All rows are made from the same 12 directions, up to rounding. Whole rows:
In the rows, zero is written as 128.
[[134 132  86 116 137 156 117 160 104  78 140 101 114  38 165 149 104 150
  129 120  59 152 129  86 115 115]
 [ 99 131 119 128 103 113 145 128 154 216 161 122  94  73 138 113  84 133
   46  86  94 177  58 154 115 134]
 [126 138 142 167 104 104 181 125 193 139 215 133 120  92 119 150 147  69
  104  81  87 161 135 165  86 109]
 [130 139 121 101 142  72  75 181  73 165  60 179 118 172 102 149  91 196
  127 129  97 110 134 136 121 111]
 [109 188 166 128 175 150 120 129 155 140  95 122 114 164 158  95  86 131
  147  40 153  89 127 107 132  72]
 [159 116 154 161 134 146 125 145  62 129 160 139 141 179  91 155 121 107
  156 127  34 111 166 150  88  77]
 [152 120 112 141  81  72 132 177 125 163 143 170 103 101 123 136 126 154
  116 108  97 163  95 144 101 175]
 [141 132 119 102 116 122 115 103  92 157  82 144 153 155 111 134 116 143
  115 180 177 114 132 137 159 116]
 [105  98 119 148 120 139 127 112 130 133 138  94  70  78 114  90 155 105
  137 151 131 167  94  84 126 222]
 [212 111 117 113 104  77 118 178  87 129  97 167 151 132 129 179 125 143
  170 198 102 121 167 118 112 147]
 [146  62 162 177 148 157 153 168 140 179 131 141 100 157 210  93 119 176
  147 116  74 117  33 128 130 173]
 [123 123 151 123 118 184 117 103 143 125 102 140 114  94 153 103 103 115
  120 130 165 153  60 124 124 109]
 [136 113 151 148 167  97 144 136 125 206 135  99  92 138 118 139 110  97
  137 158  51 122 152 101 108 148]
 [171  94 118 138  87  79 124 172 109 135 123 184 125 125 116 156 147 151
  143 167 105 148 115 146 106 170]
 [110 177  80 113 118 172 138  81  99 102 129  77 145 106 139  93 127 141
  114  97 198 114 144  96 188 128]]

The start of a row, then its end:
[175 127 162 156 116 165 161 118 125 171 161 126 123 100 150 141  90  74
 130 130  71 145 110] | [130  93  82]
[163  94 116 122  90 144 133 147 140  60 137 155 171 125 165 134 162 154
 144 145 163 130 107] | [151 136 149]
[139 179 100 139 146  76 191  98 144 215 127  90 130 147 149 123 126 131
 120 122 170  85 179] | [ 95 192 150]
[180 122 119 159  90 109 148 147 124 114 123 183 120 100 140 151 153 132
 166 152 136 143 116] | [122 119 147]
[ 87 130  89  80 151 112  83 125 120  85  70 102 124 127 118 108 148 172
 132 156 195 115 147] | [ 89 171 184]
[124 167 154 157 166  76 128 161 119 201  94 174  93 186 120 136  98 159
 145  76  90  94 137] | [128 119  90]
[145 137  86  85 113 123 124 124 120 119 100 105 155 104 158 124 120 159
 116 155 183 121 135] | [106 171 158]
[110 154 103 111 145  92 121 126 106 160 100 137 131 141 110 150 112 160
 104 137 126 112 155] | [131 150 100]
[136 186 138 127 127 118 102 126 123  74 112 137 104 105  79 139 134  75
 180 103 146 134 189] | [ 89  93 106]
[123 123 114 143 115  72 154 111 159 154 143 132 103  98  96 148 164  96
 123 170 139 152 149] | [121 126 174]
[ 95 128  95 115 125 138 112  96  57 150 119 134 150 151  82 144 117 162
  77 159 119 124 134] | [162 158  81]
[129 165  67 124 123 131 134 136  90  85 151 104 131  70 128 151 127 146
 126 107  98 134 173] | [ 98 140 110]
[ 94 139  99 164 164  72 166 128 158 134 128 150 113 145 133 152 177 169
 134 127 132 101 158] | [125 166 133]
[123 135 171 110 163 112 113 157 183 111 106 132 148 200 156 109 127 140
 153  81 161  84 140] | [139 125 124]
[164 180 129 153  80 150 146 110 109 126 136 150 124 112 124 109 121 104
 149  77 172 135 121] | [119 127 111]
[147 174 127 139 123 106 148 106 101 136 136 142 165 184  90 152 138 110
 140 119 148  90 200] | [147 142  75]
[155  70 152 112 106 175  96 118  87 134  87 118 138 169 136  75 129 136
 151 183 177 124  74] | [119 144 200]
[ 83  70 152 136 178 145 154 114 174 200 121 121 133 175 187 110 117 174
  77 150 118 106  53] | [166 167 124]
[121 137 133 100 132  90  99 151 169  73  81 199 150 139 126 169 143 156
 135 140 171 123 136] | [159 119  84]
[ 73 140 125 133 149 119 117  89 129 121 143  98  95 112  57 130 152  79
 119 141 121 146 168] | [113 116 132]
[135 137 146 163  98 132 123 141  93 151 133 174 113 166 105 107 124 143
 136  76 120 130  93] | [156 112 120]
[181  81 132 154  84 188 140 148  65  94 187 125 178 168 144 115 140 138
 145 117  82 119 111] | [165 117 133]
[162 124 144 126 117 154 105 145 131  60  98 168 127  98 143 144 132 118
 176 146 140 141 117] | [112 101 109]
[173 115 157 162 109 197 152 110 135  94 134 157 131  89 169 137 126  92
 162 147 128 145  87] | [124 109  85]
[ 60  99 156  74 174 112  45 162 143 122  69 134 109 171 105 107 105 169
 106 122 124 127  96] | [144 108 138]
[196 133 158 127 142 175 131 170 134  93 116 109 145 136 213 108  98 131
 193  91 119  94 125] | [ 86 119 125]
[198 140  90 101  65  87 113 171  92 112 112 139 135  91 128 131 127 143
 155 140 154 145 146] | [ 98 123 198]
[131 122 119 155 120 127 150 115  89 148 156 143 148 162 102 148 141 134
 116 138  97 116 145] | [162 137  97]
[139 121 147 161 122 192 131  89  72 163 110 119 101 136 125  87 114 112
 150 142 138 128  86] | [100 142 137]
[165 175 119 122 106  98 109 142  81 133 117 125 108 110  81 136 112  96
 162 117 118 135 184] | [ 89 102 139]
[217 148 168 125  97 152 134 147 140  83 141 106 153 136 154 107 124  62
 205 101 159 113 165] | [ 93  95 154]
[138  70 131 153 168 154 152 144 129 118 157  99 125 114 170 150 140 129
 146 175  41 122 128] | [111 122 137]
[137 115 117 111 127 110  96 134  58 172  61 178 136 168 106 147 105 185
 117 185 129 115 112] | [144 149 108]
[164 131 147  90 120 144 149  94 151 180 138  83 164 107 150 139  80  69
  92 170 137 133 138] | [132 126  99]
[ 96 112 139 101 153  87 113 151 157 191 103 146 125 153 139 136  95 169
  76 128 108 126  94] | [164 128 115]
[129 119 153 150 107 169 109 147  95 116 142 132 125 181 125  70 127 146
 147  56 130 119  86] | [144 117 152]
[138 179 153 142 169 130 127 148 149 143 108  99  70  99 155 105  93  99
 179  69 107 118 144] | [ 52 105 132]
[105 140 135 176 141 132 151  95 145  97 132 160 107 129 103 142 177 105
 158 135 148 125 144] | [125 132 104]
[110 150  87 172 139 130 166 115 137  97 160 118  86  46 135 148 160 119
 142 120  97 150 145] | [ 85 135 129]
[114 113 161  78 154 144  78 115 112 161  99  54 118 157 101  82  92  90
 126 152 137 122 139] | [ 95 119 176]
[109 165 126 169 125  91 138 126 143 125 103 212  93 120 103 154 152 143
 143 106 149 136 121] | [139 124  88]
[180 112 176 127 138 166 162 130 173 145 162  85 158 134 192 121  99  76
 142 124 107 113 126] | [125 110 116]
[ 88 102 146 138 187 141 127 100 131 173 108 116  92 114 120 148 111 112
 111 187  74 135 116] | [114 125  96]
[108  83 139 156 148 201 129 108 113 113 105 140 117 137 170  99 138 165
 139 151 137 122  53] | [125 157 127]
[112  69 136 107 135 122 103 149 136 159 117 108 107 123 138 106 118 146
 106 163 104 149  77] | [127 119 195]
[127 128  90 107  81 130 147 107 102 185 183  78 147  92 116 118 100 120
  50 122 110 159 116] | [152 139 147]
[124 141 151 135 135 193 126  95  91 123 174  66 135 137 100 105 106  66
 128  99  89 125 156] | [121 107  93]
[103 128 110 122 120 148 124 106 109 127 158 121 124  70  98 160 109 106
  80 145  75 168 126] | [147 106  74]
[108  91 137  78 116 139  86 108 107 125 117 124 167 157  84 135 119 121
  83 184 140 139 122] | [176 122 113]
[158 119 141 122 102 104 142 165 152 130 173 146 170 153 141 150 121 129
 109  96  96 126 134] | [184  99 106]
[ 95 161  89  83 129 102  94 132 116 141  99 139 107  48 104 167  80 145
  70 139 101 169 126] | [125 115  77]
[170 126 124 126 130 167 119 144  84 119 104 142 129  92 163 152  89 142
 147 153  84 132 114] | [106 118  83]
[136 143  93 122 106 190 151  98 105 125 160  54 135  78 167  83 111 123
 111 101 150 136 111] | [ 91 164 159]
[154 137  57 146 102 137 154 120  70 121 108 137 127  87 161 129 146 189
 140 157 159 124 117] | [ 90 191 161]
[ 89 148 119  81 166  99  81 180 144  97 118 101 125 132 130 126 102 163
 114  69  95 117 156] | [120 110 123]
[149 104 141 131 113 208 102 134  86  75 127 156 134  83 142 148 100 123
 135 146  77 159  83] | [139  91  60]
[164 188 101 171  96 160 150 101  69 110 103 164 115 109 130 118 137 139
 176 104 182 117 132] | [ 89 162 105]
[160 143 136 144 147 138 172  72 127 150 101 147 163 154 140 168 136 104
 146 201 168  91 166] | [127 168  63]
[164 162 103 137 107 119 130 119  68 135 127 125 111  87  90 151 119  99
 151 151 105 142 174] | [ 90 118 122]
[103  91 159 101 139 163 103 101 136  98 141 118 166 156  97 143 130  93
 101 169 119 133 133] | [175 107  81]
[108 124  95 109 154 158 148 130 153 113 141  80 151 105 204 114 116 176
  97 106 131 111 111] | [117 173 127]
[130 105 165 134 132 163 150  90 144 149 133 131 176 203 144 113 134 120
 115 142 170  95 109] | [175 154  97]
[151 143  77 148 109 107 183 139 146 124 177 109 129  64 169 147 145 138
 121 112 108 139 145] | [109 146 152]
[ 96 129 146 177 120 136 182  75 156 195 162 138 127 174 124 100 148 119
  91 100 164 119  89] | [173 160 118]
[177 104 128 100  65 139 133 135 146  86 146 153 196 134 152 136 139 129
 116 143 180 137 109] | [180 127 129]
[202 138 114 165  83 124 163 137  89 162 119 168 119 105 154 135 124 138
 162 143 133 133 109] | [107 138 145]
[111 172 113  89 148 148  88 108  57 141  83 108 146 160  98 121  82 151
 111 120 142  99 160] | [118 154  73]
[107 121 138 128  93 167 123 128 171  42 162 162 163 130 140 116 157 135
 113  72 172 144  87] | [187 115  97]
[ 89 144  85  89 134  90  73 164 117  17 121 142 144 120  79 162 164 162
 133 115 127 130 191] | [135 115 119]
[ 94 100 127 134 148 188 160  80 143 135 152  86 161 157 169  97 138 144
  92 133 156 105  94] | [151 181 118]
[147 129 150 130 117 107 113 176 111 109 161 135 158 206 105 121 134 135
 148  65  96 100 162] | [165  97 129]
[ 93 135 160  98 134 140 104  89 181 137 109 119 100  74 103 126 104  63
  98 152 156 172 104] | [124  97 107]
[ 85  92 157  99 154 146  99 146 171  67 161  96 166 184 128 109 146 129
 114  93 119 111 135] | [171 110 128]
[123 159  71  99 125 174 107 114  72  66  93 128 155  88 147 140 114 180
 121 135 160 121 135] | [107 171  78]
[109 101 150  85 155 134 104 162 195  79 127 117 160 143 174 125 121 147
 115 107 132 118 112] | [153 115 120]
